All groups share one centre, and each spreads out both ways along 9 directions, with some noise.
Known rows, each followed by its group:
[  5   5   5 -15  -2  -6 -15 -10 -11  -4  -6   2   4 -11]	j_559
[ 26  -3   5   8  -7 -44   2  24  27 -10  -6  10 -19  -2]	j_148
[  7  10   9   2  -5  11  -3 -17 -21 -11   5 -20  -6   4]	j_148
[-15   5 -17  -3  -5   5 -22  -7 -13 -16   5   1 -13  -1]	j_150
[  2  20  24   4  -2 -10  24 -10  26 -16  11   4  18  -5]	j_559
[ -6   3  13  12 -10 -12  23 -11 -10   7  -3  -9  10  22]	j_75
[ 12 -19  15 -15   2   7  10 -20 -22  16  -5  30  -1 -12]	j_559
[ -3   4 -19   7   5   6   1  10  -5 -19  -5 -19   7  11]	j_150
[-12  28 -23 -14  19  38  15  28  27 -22  -2   1  -1 -17]	j_150
[-13  -7  -6   3 -14 -11   0 -20 -25   1  -5 -25  -3  -4]	j_75
[-15  -5  -7 -11   1   4  -2  13  11   5 -10   8   7  -1]	j_599
[-14 -27   3   2  15  10 -27 -20 -25  -8 -11 -18   6 -14]	j_75
[-6  2 -9 -6 -4  0  9  1 -6 -3 -6 -3 17 12]	j_148
[ 13   4  16   7  -8  26  26  -1  12  -4  18 -24 -13  14]	j_150
[ -4  10   4  -5   8  16  16 -12 -18 -12  -6  14   3  -8]	j_559
[-13  37 -16 -19   5  12 -21  30  18 -20 -12   2   1   5]	j_148
[  2  17 -14 -20   9  24 -13  16   0 -21 -16 -14   0 -11]	j_75
[ -9  15  32   9  10   6  15 -28  -9 -16   5   0 -24 -31]	j_559
[ -4 -21  -9  -8  -2  20  -9 -20  -2  -2  13 -20 -12 -28]	j_75
[ -5 -11   8  -9   3   0  10 -11 -23  -3 -16   7  12  -3]	j_148
[-18   6  -2   7   4  11   5  -3   9   7  -1 -20   4  -4]	j_599
[ -7  -3  17   6 -10  22  -7 -21  -2  -4  27   9 -14  13]	j_75
[ -8   4  13 -23   4  -1  -9   5  -9 -22 -35  -8   9 -20]	j_599
[ -9  -2  12 -16 -19 -22 -10   7 -18  -8 -27  10  -3  20]	j_599
[ 20  19 -53  22  11  35   6   6 -14 -49  38  -5 -24   0]	j_150
[ 20  10   1  14  20   5  26  -6 -38  -5 -22 -29  11  -2]	j_559
[-14  29 -11 -11   1 -11 -15   7  -4  36 -16  20   0   2]	j_599
[  6  14  -7 -32 -12  -1  27  22   4   4 -20  22  26  15]	j_599
[  2 -26  20 -11  -2  21 -28  19  14  -5  -7 -18  -8  15]	j_150
[ 12 -11 -28 -18 -21 -31   5  38  12   1 -18   3  32  32]	j_599
[ -7  -1  24  21  35  23  11 -24 -37  10 -18 -11  -2 -15]	j_148
[ -3   3  -2 -17  12  22  12   5 -15 -10 -19  17  11  -1]	j_559
[ -2  23   1   8   8  26   9   7  12  -2   6 -25  -7   5]	j_148
[  4 -15  11  12  36   9  29   0 -34 -12 -34  10  25  -5]	j_150
[  8 -14 -33 -11   9  -4  26  22  -8 -10 -41 -44  23 -26]	j_75
[ -6  -9 -21  -5  -4 -18 -12   1 -11  -7 -16 -32   2 -14]	j_559
[-16  16   4  -9   2  14  18  25  10 -14 -21   2  21  25]	j_148
[ -3 -14  11  11   1   9  10  -1 -10 -13  -1  -7 -13   7]	j_75
[ -3   1  -1  -9   1  -6   3  -9  -5  -4  -8  -1   0 -21]	j_150
[-21  26 -10 -21 -18  -8 -37 -11  24 -24  23   9  -5 -19]	j_559
[ -6  -2   0 -10 -13 -10  11  10  14  -8  -8  -3   6   2]	j_148
[ -6  14   5  -5 -12 -16 -42 -15   4   1  13  -2  17  10]	j_75
[  6  35  54  14  -3  11   2   0 -25 -29 -21 -41 -25  38]	j_148
[ -9   9  -1 -11  -5   1  -6  -2 -11  -5 -10  -6  10   9]	j_150
[ -8  13  15   9   7   2 -16   9 -15 -15 -22 -29  -2  19]	j_599
[ -8 -27 -20   2   2   2 -15  -5  10 -20   8 -26  11 -21]	j_599
[-11 -18 -11   0   2   4 -10   8   8 -18  -2 -18  10  -3]	j_599
[ -2   6  13 -18   7   4  24   0 -15   2 -30  15  -4 -24]	j_75
[ -8   1   0 -21 -32 -21   4  19  23 -27 -21 -52  20  12]	j_148
[ 42  -8  18 -10   6  -7  14  -1  26   6  11   5  22 -21]	j_559
[ -1  17  -2 -14  -8  11  -5   0  -1  -9   3   6   2   2]	j_75
[ -1 -13   0   3  -5 -15   7  -1   5   4  -5 -23   3  -6]	j_599
[-7  4  9 -6 -2 15 23  4 16  2 -4 -8  2 -4]	j_150
[ -8 -11 -25  -2 -13 -13  25  -8  -5  -2   4   1  14  -6]	j_559
[ -5  17  -4   1   4   1  14  -1   2 -10  -6 -17  -2 -19]	j_150

New rows, each followed by its group:
[-17  25  -2  -4 -27 -23  30 -20 -23  17  -5   1  16  25]	j_75
[  1   3  -5  -6  -1  -7  20   2  -1   9 -15 -27  30  -1]	j_75
[  7  12  -2  -6   0  30 -54  19  22 -44  31  16 -15  25]	j_75
[  1 -14  -3   1   2  -9  12   1   0   2  -6  -9  23   0]	j_75
[ -8  -7 -61  -4 -17   1   5   4 -35  -1  -5 -22  18  21]	j_559
[-28  24  14  -7   6  20  -7   2   5 -25  -8  -6 -10  -4]	j_559
[-25  -8  27  -1   8  21 -10   5 -14   0 -23   3   8  31]	j_150
[-10 -26 -16 -10   6  39 -24 -16  -9  -8  19   7  12  -6]	j_75
[ 11 -27  25   2  23   5  14 -20 -22   3 -19   5  -4 -35]	j_148
[  3  -4   4  -4  -9  11  11  -3 -22  11  -4   4  14  29]	j_559
[ 27 -19 -17 -11  -7  -5  -1   6 -11 -14   7  20   2   4]	j_599
[ -6  22  12 -12  13  -4 -15  -6 -12  -9 -31 -27   4 -26]	j_599
[-19  30  25  -3  14 -11 -12   1   9 -35 -26 -17   4 -21]	j_559
[ 21   9  21   3   1  25  -8   9  11 -17   5 -37 -24  -1]	j_150
[ -1  16   5  -1  12  41  15  16  18 -15   4 -22  -3   6]	j_559
[ -6  -2 -14  -3   4  15  -2   4  -2 -13   2   3  -4  -5]	j_150
[ -7  33 -15  12   6  24  27   1 -14 -19   5  -9   5  18]	j_150
[-13  -6  -3  -7  23  30   3   1 -51 -23 -48 -37 -18 -24]	j_75
[ -8   0 -22  -7 -11   7  18   0 -19  -7  -4 -12   4   8]	j_75
[ 16   2 -10 -14  -9  -7  27  15  24  -2  -4  -7   5 -16]	j_75
[ -7  18 -21  -2  -6  23  -7   0  -3 -13  13 -17  -9   2]	j_559
[  0  -2  -5 -30   0  36 -27  20  14  -1  -2   3  -2   1]	j_559
[-40  -7   2 -12  -7   3 -10  -9 -22  -9 -21   7 -17  -5]	j_559
[ -9  16   4 -10 -21  -3  -5  -3  -3  -2   8   4  18  34]	j_559
[ 26  24   0  11  -5 -29 -13  21  -8 -20  -1   8 -14  28]	j_148
[-12 -16   3 -15  -6   2  -4  -2  -2 -25 -10  -7   7  -6]	j_599
[-26  45 -19 -20  -7  36 -34   0   7 -14  10 -24  -8  -1]	j_148
[-42  22  -2   0 -12 -23  -8   6  -4   1 -20   7   4  27]	j_148
[-12 -29 -27 -15  -4  10 -27  25   8 -11  -7   3  21  21]	j_150
[-13 -20 -21 -10 -11  -6  -8  14   9   2  -4  -5  23  16]	j_150
[ 14  14   1   1   5  12   3 -14 -25  -2   2  -8  -4  -2]	j_559
[ -7  18 -11 -15   2   9   2   7   6 -12  -8  -4   8  -9]	j_150
[ -1 -38  -5 -15  -4   9  19  26  25 -13  -4  12  15   4]	j_599
[ -6  -3   7  -5   4   4   2 -12 -10  -4 -10 -17   2 -13]	j_148
[ -1   0   9  -5  14  -3   9   9  12 -17 -20 -18  10 -26]	j_559
[-11 -13 -13  20  -8 -14   3  -6  12  -9  10 -64  17  -1]	j_599
[ 13 -16 -11 -11   3  -2   3  -7 -16   3  -8   0   5 -21]	j_559
[-35  21 -10  -4   7  20   8   8  -3 -13 -12   8   4   6]	j_150
[ 10  17  14 -22  -9  -9  19  11 -14  -9 -31  -3  16  13]	j_599
[ -9  11  12 -15  -5  14   7 -22  -6  15   0  -3   5 -17]	j_75
[ 12  22 -15   0  -3  21  -9  -8 -17 -28  22  -8 -22  -2]	j_150
[  3   0  10   1   0  -5   4  -5 -17  -9 -15 -10   7   5]	j_148
[-20   5  -4 -13  -7  12  -5  -8   7  -4   6  11 -17 -12]	j_150
[ 38 -24 -33   2   8   7  24  11 -23  12 -12 -32  20  -3]	j_559
[ 34 -11   8  20  27  20  21  15   6  -6  -2 -28  -3 -11]	j_599
[-11   9 -24  42   7 -41  -9  -4   4  32   7 -18  -6  -3]	j_148
[ 22  -6  19  -2   4  -8   7   8   1 -16 -12  -2 -12 -12]	j_148
[ 21   7  -3  -2   9 -13  -6   7 -10  17 -15  10  -7  -7]	j_599
[ 10  24  26   4   8  16  10 -28 -29 -14  -1 -28 -10 -16]	j_599
[  1   1 -26 -24 -19   8 -22  15   2  -5   6  -2  24  30]	j_150
[ -1  11   1  -9  -3  18 -48   9 -26 -22 -11 -18   0  35]	j_150
[-13  26 -14 -12  -8   4 -20   8   0 -12  -1  -2  -2   5]	j_148
[  8   2  -8  -3  23  12  12  10 -39  -7 -42 -21  10  -5]	j_559
[-15 -18  22 -39 -43 -15   2  -9  12 -24  -8  -3  -9 -14]	j_148
[ 11 -15 -11 -19   5  -8  -8  16  15 -14 -10  14   6 -27]	j_75
[-10   5  -7  -8   0  12  17  -2 -25  -4 -21 -16   4  -2]	j_75
[  8  50   2   4   9 -27  -2 -17 -31 -22 -29 -50   5 -26]	j_150
[ -5  20 -32 -16 -13  22  19   7   9 -10  22  11  14  16]	j_150
[-14  23  -9  -1   4  -3   0  -5 -23 -22 -16 -10  13  -1]	j_559
[  0  29  -2  -3  -2   8  20  -7 -18  -7  -5  -9  16  11]	j_150
[ -9   0 -20 -11   0   5  -2  -6 -12   5  -3   2  19  -4]	j_148
[-10   0   8 -12  10   1   3  -1 -11 -13 -22   3   1 -16]	j_559
[ -6 -14  34  16  23  19  17 -10 -19  -4 -28 -34 -38 -31]	j_559
[ 33 -13  -5 -22 -32 -22  21  26 -19 -28 -12  16  20  48]	j_599
[  2  35 -15  -9  -2   0  -8   5 -19   2  -9  -3  12  19]	j_599
[ -2   4  -9  -4  -3  -2   0   1   7  -4  -1 -13   2  -7]	j_148
[-27  21  10 -37 -25  16 -10  11  13 -30 -15 -20   2  10]	j_148
[ -1   9 -21   0   2 -17  19  -8   8 -23   1 -12  21 -29]	j_559
[-12   0  21  10  10   5 -13 -19 -15   1  -2 -11  18  16]	j_75
[ 2 10  1 -5  4  9  5  2 -5 -3 -7 -3  2  4]	j_599
[  0  32  17 -15 -14   6  16   1 -25  -6 -15  11   6  30]	j_599
[-14   9   6   2  -2  11  12  14  17 -13  -6 -26   4   9]	j_559
[  1 -20  35  13   7 -46  13 -12  -3  10 -27  -4   7 -20]	j_75
[-18  23 -10 -27 -18  46   6  -1  19 -14  15 -28   8   3]	j_148
[  4 -19   8  -1  12  -2  19   6  15   6  -6  21  -4 -27]	j_148
